Each new row is followed by its nearest point in the smallest flat space through zero that holds the last named rows.

Z817, 3 rows:
20,-31,-26,17,18,17,13,-6
-16,-4,-52,-7,29,-35,-17,-75
10,39,-14,30,-8,2,-1,-5
New rows:
16,-24,-5,-11,6,26,26,-28 : 9,-30,-14,2,15,9,8,-5
36,-34,-26,-12,10,-17,33,-15 : 10,-37,-23,2,21,7,8,-14
21,22,36,-8,-6,28,-2,-3 : 2,14,17,4,-13,6,2,20
-17,-13,-20,30,-18,30,5,29 : 18,-4,-1,19,-2,20,12,19
-10,14,-25,14,-32,-7,-34,3 : -3,28,-5,9,-6,-8,-6,-9
20,-31,26,-20,39,36,12,35 : 12,-47,17,-9,4,25,16,33

Z465, 3 rows:
-20,23,-3,15,4,-11,-2,-3
-17,27,6,29,-55,-42,-1,25
-23,-3,-3,5,11,2,-27,-21
New rows:
23,18,17,-26,-10,-10,49,19 : 30,13,2,-5,-7,-2,43,29
-9,-4,-24,7,12,-32,4,17 : -6,13,-1,8,-2,-8,4,3
-6,25,-15,0,-22,26,33,8 : 8,18,0,4,0,-5,24,14
-9,3,21,-6,-24,40,-22,-16 : -5,-17,1,-3,-5,3,-21,-10
18,25,29,-4,27,33,-8,-12 : 3,2,-4,-7,30,15,8,-9
33,16,-21,-12,26,3,28,-44 : 11,7,-5,-10,38,19,22,-5

Z856 (3 x 8):
-6,10,-31,2,-4,-49,48,-19
-81,-65,-4,-25,1,-1,6,-22
-57,-25,-57,5,19,16,5,1
New rows:
-6,23,1,-7,-3,-5,-7,3 : 6,5,0,2,0,-1,1,1
41,57,-13,4,-25,13,0,23 : 49,43,-8,19,3,3,-3,16
-3,7,-57,-19,18,6,-4,9 : -13,7,-44,14,14,9,5,8

Z409, 3 rows:
-13,31,3,21,24,-6,-39,10
-27,52,-30,-60,6,-40,31,-42
16,0,-34,-9,52,-13,7,21
New rows:
-15,-7,-10,-6,2,57,0,6 : 6,-12,5,7,-5,7,0,5
-11,41,3,-36,3,17,-7,25 : -11,23,-5,-6,9,-11,-7,-7
4,45,-2,-23,-1,-17,13,-27 : -18,31,-9,-26,-1,-19,8,-23
14,7,23,42,-9,26,12,57 : 13,-24,15,33,1,20,-20,23

Z891:
-1,-6,9,-10,20,-3,-46,5
26,17,16,-51,43,-11,-19,-28
-27,26,-3,-36,14,21,-32,10
New rows:
-26,-6,-3,-34,-38,12,-5,-6 : -20,15,-8,-10,-6,16,1,9
-24,9,-17,29,28,-29,-35,-35 : 4,-11,7,2,11,-6,-27,2
49,-27,10,7,13,3,70,-23 : 43,-8,5,10,-3,-24,60,-32

Z243:
15,16,14,-43,-6,32,-19,20
6,-21,-10,-35,-1,-19,-12,21
-19,-12,-19,-13,36,25,-14,-3
New rows:
-6,7,-39,-2,-29,-20,-27,15 : 4,-12,-5,-11,-6,-20,-2,9
-2,-20,10,-2,-15,-23,-2,36 : 10,-12,-1,-13,-14,-28,0,13
24,-14,4,-33,-21,38,23,-21 : 9,13,11,-16,-6,18,-7,8

Z182:
1,36,25,5,14,-3,-31,-43
-8,17,-36,39,47,-4,39,-32
11,27,-7,3,24,-9,-22,-11
New rows:
7,19,-27,-3,-22,-28,13,34 : 10,-8,-22,-6,4,-5,1,30
10,38,-4,-2,31,-33,5,-24 : 7,30,-11,13,32,-8,-11,-22
32,-22,12,-16,-39,2,12,-30 : -9,-13,23,-6,-23,8,2,-4
1,-3,0,38,8,-30,28,2 : -6,-2,-16,15,13,1,24,-7

Z607:
-1,14,-20,-7,16,-32,-14,-10
-16,20,8,-13,-3,10,-19,49
-33,17,47,-26,38,33,3,8
New rows:
-18,-19,-1,-39,-9,-29,4,15 : -4,9,-5,-5,3,-8,-9,9
-1,35,-30,-6,-34,0,5,25 : 4,7,-17,3,-20,-9,-16,33
-4,-35,-37,7,7,-30,-1,24 : 11,1,-25,7,-13,-22,-10,6
-14,0,11,9,21,-5,-32,34 : -13,18,3,-12,6,0,-15,28

Z471:
9,-12,2,38,9,-79,-1,-5
-16,-12,-39,15,4,-52,-30,19
-54,-1,-3,14,9,-10,-28,42
New rows:
7,52,-11,-32,8,15,-31,20 : -10,2,-19,-18,-4,26,-12,10
9,-41,-8,-23,7,8,8,-3 : 11,0,-12,-10,-4,7,0,-7
1,-25,-2,-5,-46,38,-26,25 : -13,3,-15,-18,-4,31,-11,11
-28,-8,13,7,6,19,37,-16 : -5,6,28,2,2,17,12,0

Z681:
-37,6,-18,3,-29,-32,-2,15
-9,-48,1,17,-21,30,17,-33
-6,-3,0,1,8,18,5,30
New rows:
-14,4,1,-7,46,26,1,34 : 5,6,5,-4,24,26,3,43
21,7,-31,-22,9,10,28,4 : 8,3,4,-2,11,8,0,6
8,35,70,-9,-37,-5,8,1 : 9,12,2,-5,5,-12,-6,-6
10,-17,13,-23,70,11,-14,-34 : 41,3,18,-6,29,20,-3,-23
-40,-8,-27,6,-34,34,6,-10 : -31,-30,-10,14,-28,10,13,1
33,7,1,31,21,-7,15,4 : 18,6,7,-4,16,7,-3,-2

Z826 (3 x 8):
-24,55,2,-11,11,19,-7,-20
-23,18,-13,-32,-14,0,-28,-12
-18,15,22,-32,-22,-5,11,19
New rows:
3,4,-28,7,27,13,-4,-7 : 4,5,-14,16,16,8,-11,-18
-5,17,17,4,0,27,-16,-14 : -8,23,-1,0,8,9,-3,-11
-10,11,50,13,-1,-1,16,-25 : -2,21,19,6,7,8,22,6

Z139 (3 x 8):
-7,10,25,36,13,-48,1,-31
-8,-2,-29,38,-21,43,-29,-6
22,19,39,11,16,8,25,-12
New rows:
20,40,70,-36,-7,-17,44,-34 : 29,21,60,-15,31,-18,46,-8
-14,14,-11,-11,37,-20,25,-5 : 0,0,12,-12,9,-25,10,0
10,10,6,40,7,-26,6,-19 : -2,9,17,34,7,-21,-1,-24

Z968 (3 x 8):
42,-62,-27,-20,-4,2,-9,-21
68,-38,-41,-13,35,22,11,1
23,-41,32,-40,33,52,-19,0
New rows:
-25,57,-14,13,-26,1,-35,-1 : -31,33,8,17,-15,-18,4,5
-8,15,-10,5,9,-11,-46,57 : -7,18,5,6,6,3,5,8
-11,6,5,22,8,-7,0,-2 : -8,13,1,6,-2,-5,3,3
11,9,18,12,9,57,24,-19 : 8,6,13,-8,26,25,1,12
-34,-12,-13,43,10,9,-4,-1 : -8,10,-1,7,-6,-8,2,1
10,28,-10,-11,-11,7,0,-3 : 1,10,-4,5,3,-2,5,4

Z784, 3 rows:
41,46,-10,-11,0,-18,2,-21
24,14,21,9,-27,-52,20,-25
14,-68,-7,3,6,-32,-48,-6
New rows:
-8,0,-9,-1,-33,13,-1,29 : -14,-2,3,2,0,11,6,7
-5,-7,-53,-22,1,-41,-6,18 : 16,-9,-10,-5,7,-9,-20,-5
-2,5,4,13,-3,-10,19,-12 : -1,7,10,5,-10,-10,14,-4
26,-17,-6,-57,-21,-14,16,12 : 13,1,-2,-1,-1,-13,-6,-8
-26,7,20,15,10,-8,-14,-18 : -6,-6,7,4,-5,-4,5,1

Z850, 3 rows:
2,-62,-26,6,2,13,17,21
6,-37,10,-26,-22,36,14,24
-40,-1,-3,12,33,-15,-12,-7
New rows:
-3,-6,-28,-32,-32,8,2,-24 : 12,-4,2,-7,-12,9,5,5
-13,20,0,38,0,-4,-1,-5 : -4,15,-5,12,11,-16,-6,-10
27,-40,3,10,15,0,23,3 : 13,-32,-20,7,-4,4,12,10

Z160 (3 x 8):
-18,-24,-38,6,-10,-21,-37,-12
-64,-48,23,-27,-29,27,28,9
-19,-5,-22,-63,18,6,-7,27
New rows:
-1,6,40,-14,-3,-23,-12,58 : 1,7,8,-20,9,9,12,12
12,39,7,2,-15,-21,37,13 : 20,20,18,5,8,7,16,3
11,-43,32,33,-5,-33,-24,-20 : -4,-14,0,41,-20,-11,-9,-22
20,7,19,-22,11,-39,-2,-9 : 15,14,-4,-4,11,-3,-3,4
-23,-14,13,46,11,44,-26,4 : -10,-13,9,22,-16,1,4,-11

Z708, 3 rows:
-61,-13,35,16,10,17,-7,-22
-3,-24,10,-12,1,43,-26,-8
19,37,-19,16,22,5,-16,6
New rows:
-50,0,-15,-8,-51,5,34,8 : -23,-20,16,-5,-16,-20,23,-4
16,9,24,-6,-21,49,1,-13 : 5,-14,3,-9,0,29,-18,-3
-17,-2,7,-1,6,8,7,-8 : -16,-4,9,4,2,3,-1,-6
13,-5,45,-13,-18,-1,-15,-37 : -10,-20,11,-9,-7,11,-2,-5
24,13,19,11,16,27,-34,-30 : 4,10,-3,6,18,35,-30,-4
16,-24,2,-6,17,-5,0,1 : 8,-9,-2,-8,-6,4,0,2

Z436:
11,16,-43,-46,-4,23,31,30
22,12,-22,-19,2,28,6,5
3,-29,3,-12,7,20,0,29
New rows:
-2,-1,-7,-19,38,0,-19,-3 : 6,-3,0,-2,2,10,-3,2
20,37,-3,10,-36,37,-14,22 : 23,14,-14,-8,2,24,-2,-7
11,-20,8,16,28,-17,-29,-30 : 5,-8,23,26,5,-1,-22,-20
35,20,8,-37,-32,-39,-39,-24 : 5,25,-5,8,-4,-7,-2,-25
26,-37,37,-21,-27,-38,3,3 : -16,-22,16,6,1,-12,-2,11

Z775, 3 rows:
5,-11,16,-15,9,55,-33,13
0,24,-4,-22,48,-10,-49,-3
30,-5,38,-32,31,8,0,17
New rows:
29,17,-12,-11,22,-22,10,-33 : 6,13,0,-8,19,-34,4,-4
-32,-37,-34,9,-35,8,-7,-8 : -23,-6,-25,26,-34,18,-2,-8
36,32,-30,-2,-9,33,-16,16 : -5,-1,-2,-2,2,21,-20,1
-26,-19,-13,-34,1,2,25,-14 : 0,-2,0,3,-6,-3,9,0
-2,-2,28,1,17,15,8,-27 : 7,-3,10,-7,5,7,1,5
0,-6,28,-32,7,33,-12,11 : 14,-10,23,-18,13,33,-14,13

Z28, 3 rows:
7,8,-25,-43,17,-35,-44,-1
6,26,-17,38,11,-26,-15,4
-4,41,-68,-2,-15,-21,-20,1
New rows:
14,21,-3,-7,-27,4,2,37 : -4,7,-15,0,-10,4,4,0
11,10,-5,28,-31,-19,-33,-15 : 3,17,-15,20,4,-15,-9,2
-12,17,22,-20,-4,-30,-34,-34 : 6,-1,0,-19,16,-20,-24,0
-9,-14,-17,29,-15,-6,-27,-2 : 1,12,-11,15,0,-8,-3,1

Z744 (3 x 8):
-7,-18,-16,8,39,29,-48,44
-45,-13,-10,-8,21,26,-12,29
-9,-7,6,-4,14,50,-33,-8
New rows:
-14,-5,12,10,57,26,14,19 : -21,-9,-7,-2,17,18,-15,21
4,8,-32,-3,31,-5,-5,37 : -2,-9,-16,8,20,-11,-13,39
-15,14,7,-9,-7,-24,-13,-12 : -3,3,2,-2,-6,-6,10,-5
4,1,43,-10,-57,4,-15,-41 : 13,12,22,-7,-25,16,10,-52
-10,52,-20,-50,23,-15,6,4 : -16,0,-3,-4,-2,-9,14,7

Z52 (3 x 8):
45,-37,20,14,21,-15,20,23
42,2,25,8,-51,12,20,-22
-23,-1,-6,53,-34,-26,-26,4
New rows:
-3,5,13,22,-39,2,2,-47 : 4,14,7,15,-49,5,-2,-21
0,-21,11,-5,17,0,9,-16 : 9,-6,3,-7,12,1,7,4
-9,14,31,7,0,3,3,17 : 2,-2,1,4,-2,-2,0,1
-32,-52,-27,20,19,-7,15,7 : -12,-15,-8,16,26,-19,-11,22

Z18, 3 rows:
-43,-31,-49,-37,34,-3,-37,16
-24,-27,27,-10,-4,-5,-9,16
6,-63,5,-24,9,-45,-11,18
New rows:
-27,9,18,-30,-26,-2,0,26 : -27,-8,23,-4,-5,9,-7,11
23,-38,4,5,-21,-27,-13,24 : 17,-35,14,-7,-2,-31,2,8
-9,-4,35,1,-24,19,29,7 : -8,4,41,11,-18,9,8,4
16,-15,-33,-11,34,33,-16,12 : -6,-1,-38,-12,18,0,-12,-1
-16,28,-33,15,-15,-38,-34,31 : -6,0,-22,-7,11,2,-8,0
18,-24,34,4,-18,17,-30,-2 : -3,-12,30,2,-11,-5,4,7

Z523, 3 rows:
19,-30,-11,40,29,-17,-11,35
32,-5,-10,9,17,-32,-1,-24
-9,2,-20,-17,-3,-51,32,-14
New rows:
-20,23,-21,-14,-22,-17,2,13 : -23,4,-6,-15,-12,-11,19,5
-19,-35,-11,-2,20,-31,-25,11 : 1,-15,-11,14,12,-22,6,20
20,-32,-7,18,1,-24,-32,-20 : 31,-9,-5,18,19,-16,-10,-10
12,-51,-32,4,-8,-5,-38,-49 : 31,-1,-1,9,13,-11,-10,-24
15,-24,0,-4,11,64,41,-23 : 3,8,12,-3,-5,26,-12,-8
-7,36,-41,-12,15,-31,19,41 : -20,-9,-17,-2,0,-33,24,19

Z161:
8,17,-7,11,5,36,-13,-11
4,28,-3,27,-19,21,-10,-18
11,10,29,22,-19,14,-37,-33
New rows:
-7,32,-32,-18,-11,18,11,-23 : -1,23,-22,13,-3,20,10,2
-1,6,-25,32,28,-7,-8,-4 : 0,10,-11,4,2,12,4,1
-32,29,13,-32,-38,-35,3,5 : -10,0,6,8,-26,-38,14,3
-26,32,24,19,25,-36,9,1 : -6,1,3,5,-15,-21,8,1

Z4 (3 x 8):
-48,-22,18,61,20,-4,-23,-4
-35,-81,-38,74,-10,31,-72,48
-36,-26,63,28,-8,-33,-43,59
New rows:
-18,10,8,-7,-26,-20,12,-18 : -2,12,14,-5,4,-9,9,-7
6,59,20,36,-13,19,-8,-25 : -10,14,9,8,14,-5,14,-24
23,30,-29,-28,-24,30,-3,11 : 32,3,-29,-32,-15,13,7,5
-42,28,-6,-36,17,22,-54,-11 : -4,-2,0,6,2,1,-1,-2
7,-21,57,-2,-18,11,-6,3 : -6,-1,27,-2,-5,-16,-9,21
-32,-1,29,18,12,-24,-23,0 : -28,-3,34,25,10,-17,-10,6

Z911, 3 rows:
-22,25,18,-36,-4,36,-20,10
-24,24,28,-35,-45,6,11,-16
-15,19,51,25,24,-1,1,21
New rows:
1,-2,3,1,12,5,0,-32 : 1,-2,-3,0,-2,-2,2,-2
54,44,-38,26,-59,-4,8,-32 : 11,-15,-26,-8,-35,-21,19,-27
15,-33,10,25,23,7,24,-8 : 11,-11,-2,27,16,-16,6,4
3,-6,-21,-10,46,10,26,9 : 9,-8,-15,8,22,6,-11,10
23,-22,7,0,-42,-37,-7,-40 : 7,-11,-11,1,-35,-29,26,-27

Z92, 3 rows:
31,29,-10,-3,-9,-43,0,-36
-4,49,-45,-13,-14,-49,14,-69
12,9,36,-28,3,-59,-12,41
New rows:
-38,-22,-24,22,17,-28,2,-50 : -21,15,-29,-3,-5,0,11,-31
-24,15,-11,2,14,25,3,-1 : -25,-3,-13,0,1,18,6,-4
-24,-6,15,35,-10,-10,22,-22 : -6,2,-10,2,-1,6,4,-12
6,-33,8,21,19,10,3,-58 : 18,-2,-14,21,-4,24,2,-28
-34,-7,11,-32,45,-39,-1,-27 : -27,16,-6,-24,-1,-31,5,3

Z635, 3 rows:
26,21,-12,32,-33,-12,-36,-10
19,-26,-36,11,34,-23,7,26
18,17,19,13,-16,12,-11,-2
New rows:
36,7,13,-5,-37,-28,34,25 : 20,4,7,12,1,5,-3,8
28,-15,-21,15,-9,-29,-9,-3 : 18,-3,-27,20,-1,-20,-15,5
36,-24,34,-15,1,23,3,-24 : 11,7,29,-1,3,21,8,7
23,4,12,34,12,-32,35,-10 : 20,-3,-3,12,10,-2,0,13

Z973 (3 x 8):
-4,15,-2,-12,20,-7,30,12
-2,28,-56,-15,6,13,13,8
-15,51,-74,3,6,25,46,-1
New rows:
-4,-12,13,16,39,-26,-3,-12 : -1,-6,25,0,7,-10,8,3
25,32,2,10,-13,10,-18,10 : 1,0,-11,1,-7,6,-9,-3
-36,-9,-28,-4,-36,21,18,24 : -4,13,-27,6,-6,12,5,-5
-8,-29,26,23,28,-8,4,26 : 0,-10,35,0,9,-14,8,3
-2,-39,34,20,-34,8,35,-25 : -9,-11,39,37,-13,1,9,-21
-28,-15,-4,-14,-8,20,-21,38 : 7,-5,-9,-13,-1,-1,-18,6

Z212:
6,19,5,-29,17,-25,-9,-14
11,-24,18,-22,27,5,19,1
15,-8,-30,-50,-12,-73,0,39
New rows:
-19,-21,-16,3,-33,17,-13,48 : -4,-21,-22,21,-31,1,7,32
-48,10,3,32,30,-34,-12,-15 : -5,23,0,4,-1,-2,-14,-16
-25,31,-12,46,0,-9,13,-18 : -12,24,-6,26,-16,11,-16,-13

Z875, 3 rows:
-1,-62,-33,13,37,-12,-2,6
14,11,-6,29,-6,32,3,-8
-2,-29,-13,1,-4,-21,-43,-2
New rows:
-19,-20,-14,-21,5,19,19,8 : -3,-11,-4,-4,17,-3,19,5
-29,-2,8,-9,28,-11,3,-2 : -8,-9,2,-15,12,-15,11,7
-8,13,-26,-22,12,28,25,-5 : 1,6,2,2,11,11,29,3
-36,-38,10,33,30,-14,-34,-8 : 0,-39,-20,8,11,-14,-25,0
-14,-30,26,18,-20,10,27,11 : 1,-1,-2,3,8,6,15,2
-7,6,-8,-13,39,7,35,-14 : -3,-4,0,-5,23,4,41,7

Z46, 3 rows:
-49,26,5,11,-14,9,-47,0
41,6,6,-14,12,-58,-27,-1
7,-21,10,18,58,26,5,10
New rows:
6,-10,-10,-25,-33,24,-9,-27 : -7,4,-7,-6,-29,2,12,-4
-24,-30,-8,-7,2,-40,44,19 : 16,-9,-5,-7,-7,-2,25,-2
19,4,-21,0,-6,38,-17,12 : -8,-2,0,4,2,12,3,1
-9,30,4,-6,25,-36,-32,5 : 1,14,9,1,13,-28,-44,2

Z451 (3 x 8):
6,-23,-5,-26,22,29,14,25
41,-50,-7,27,3,18,6,-5
-7,5,9,-12,11,51,25,12
New rows:
28,6,-9,-19,-26,4,-57,23 : 3,-8,-7,-8,3,-21,-10,5
-9,15,-13,-5,-3,-5,7,15 : -10,10,1,-11,2,-3,-1,5
-21,30,2,-45,-6,13,6,1 : -29,30,6,-29,7,9,6,13
8,4,-25,13,-4,27,38,19 : 5,-7,5,3,5,33,15,3

Z319, 3 rows:
-24,7,-17,28,0,26,3,-33
3,0,-2,-18,-36,14,-24,-28
4,-19,-30,-48,0,25,-3,-18
New rows:
-10,-29,34,30,-6,-4,-36,-15 : -3,12,16,21,-21,-5,-12,-8
26,36,-14,-22,5,-8,23,-3 : 5,-6,-3,-14,6,-2,3,7
34,-26,-27,18,-39,0,-11,11 : 6,0,6,-10,-17,-1,-12,-5
-16,2,-7,-33,-24,-20,-33,26 : 17,-4,10,-27,-19,-10,-14,7

Z866 (3 x 8):
-28,-25,-31,19,7,42,20,4
7,31,-13,6,0,-8,15,-16
34,-36,0,29,-11,1,12,1
New rows:
-8,4,27,-6,-29,-33,26,1 : 15,9,11,-4,-4,-17,-5,-3
-29,25,20,22,26,21,2,-38 : -19,22,-16,-3,7,8,8,-7
-8,-31,-21,-18,17,12,-9,27 : -20,-27,1,-4,4,19,-8,14
-22,27,-5,-30,-12,-23,-10,3 : -16,31,7,-24,6,-11,-13,-2
2,3,31,34,2,-25,16,-5 : 23,1,4,8,-6,-13,4,-5
